There are 5 hidden switches. A switch that is on adds its own fixed numbers to the row, and there is some noise. The rows also spread widely along 5 directions, which tell nothing about the answers.
(in the rows, 128 means zero)
Known rows, each followed by its switches (1 for on, 0 for off):
[157 175 133 142 146 112 171 127 114  94 140 136 179 145 123 137 125 147
 138 119 102 138 119 154 164 152 146]	0 1 0 0 0
[145 146  96 161 119 103 134  91  87 150 158 130 104 101  95 110 151 138
 123 124 107 104 149 135 158  79  72]	1 0 1 0 1
[156 159  68 145 126 100 121 128 101 134 147 119 128 108  97  86 144 129
 125 121 136 125 153 152 153 102  85]	1 1 1 1 0
[138 156  70 129 121 145 160  85 126 183 164 141 107  91 121 120 112 119
 108 127 144  94 154 150 129  89  60]	1 1 1 1 0
[134 153 119 141 139 148 141 118 113 127 170 163 116 106 121 130 144 134
 148 113 137 184 161 148 148  92 130]	1 0 0 1 1
[126 163  74 117 117 140 153  90 129 153 157 137 152 121 139 130 105 129
 141 134 167 133 125 135 138 111 116]	1 1 1 0 1
[157 204 100 117 210 118  90 118 108 111 166 147 126 130 135 126 143 136
 113 160 120 109 142 154 169  99 123]	1 0 1 0 0
[142 173 118 140 150 119 166 119 106 101 148 142 153 135 113 133 136 143
 156 126 106 155 119 142 170 129 156]	1 0 0 0 1
[146 120 109 159  92 120 167 120 111 120 134 124 157 122  97 109 139 135
 146  96 134 151 140 150 147 138 119]	1 1 0 0 0
[131 139  86 119 117 152 146  99 136 162 160 138 147 109 135 134 126 123
 120 136 161 106 134 140 126 116 107]	1 1 0 0 0
[137 162 111 129 141 131 116  94 109 134 177 148 140 123 140 134 136 147
 135 134 159 158 151 152 151  92 118]	1 1 1 0 1
[135 144 141 121 175 162  79 137 129 126 167 161 124 112 154 147 155 137
 121 139 157 158 163 148 129  95 138]	0 0 0 0 0
[131 117 213 181 130 170 172  94 107 103 172 190 144 135 140 166 154 172
 164  69 140 252 180 189 149 114 156]	1 1 0 0 1
[135 151  81 145 106 112 182 104 107 137 142 124 136 115 101 122 120 126
 142 125 107 109 120 124 156 114 115]	1 0 0 0 1
[130 140 116 118 148 167 113  91 132 172 177 157 102  94 144 146 143 126
  95 146 149  99 167 141 121  77  86]	1 0 0 0 0
[129 148  81 125 125 153 172  90 125 175 155 141  83 102 112 130 109 110
 109 117 125  98 160 147 127  87  69]	1 0 1 1 0

New rows, each followed by its switches (1 for on, 0 for off):
[143 157  99 136 124 124 168 121 121 113 142 129 174 134 114 118 124 133
 146 120 135 142 121 144 147 146 137]	1 1 0 0 0
[148 121 132 171 116 119 137 114  94 120 135 139 135 129 108 111 152 148
 147  90 136 176 169 169 154 117 109]	1 1 1 0 0
[148 129 113 147 116 114 132 124 104 131 134 123 139 124 116 111 135 146
 134 110 139 152 150 146 138 117 106]	0 1 1 0 0
[139 165 104 135 128 126 147  98 115 132 164 145 164 118 130 130 138 144
 138 137 142 136 127 144 157 114 127]	1 1 0 0 1
[136 134  78 141 109 144 138 100 118 174 161 138 105  86 117 112 129 121
 111 118 160 124 170 152 124  82  60]	1 1 1 1 0
[161 166 183 188 165 116 118 101  67 105 191 177 101 106 114 126 176 173
 134  95 109 204 193 190 187  68 101]	1 1 1 1 1
[128 175 109 115 156 150 145  98 124 129 168 157 137 123 141 148 126 134
 141 139 135 139 130 138 148 107 148]	1 0 0 0 1
[121 146  69 105 139 166 111 111 138 176 173 146  97  77 136 130 134 108
 105 139 163 100 160 129 118  78  82]	1 0 0 1 0
[131 152 100 115 151 155 125 127 129 124 156 141 138 126 133 137 135 124
 136 129 152 141 138 138 136 121 140]	1 0 0 0 0
[133 116  99 143 107 146 149 150 119 115 130 136 125 113  96 103 137 119
 165  82 146 194 156 144 131 120 134]	1 0 0 1 0
[143 172  60 122 135 109 146 125 109 115 124 111 143 139  97 106 120 122
 146 131 120 113 121 127 157 136 123]	1 0 1 0 0
[141 161  88 134 141 117  96 105  98 146 167 135 106 101 124 113 151 134
 116 142 141 117 154 128 156  75  93]	1 0 1 0 1
[158 168 161 147 175 120 132 128 111  95 163 155 165 135 139 141 148 163
 130 125 116 160 144 166 168 131 145]	0 1 0 0 0
[137 132  95 144  94 108 144 108 103 142 141 120 150 120 117 116 127 143
 141 115 146 151 126 135 141 109 104]	0 1 1 0 1
[141 153 174 159 174 156 148 102 109 112 174 174 113 125 133 158 154 150
 121 116 103 157 171 171 158 106 125]	1 0 0 0 0
[137 137  86 124 143 144  92 106 119 162 159 133  99 100 126 115 146 117
 113 141 160 111 165 136 132  80  81]	1 0 1 0 0
[132 140 103 136 121 135 135  99 114 143 165 142 155 108 129 128 138 139
 137 124 153 147 135 137 144  98 119]	1 1 0 0 1
[158 210  96 108 195 120  97 142 121 105 162 146 153 130 140 121 124 137
 127 144 145 148 136 158 154 107 139]	0 1 1 1 0
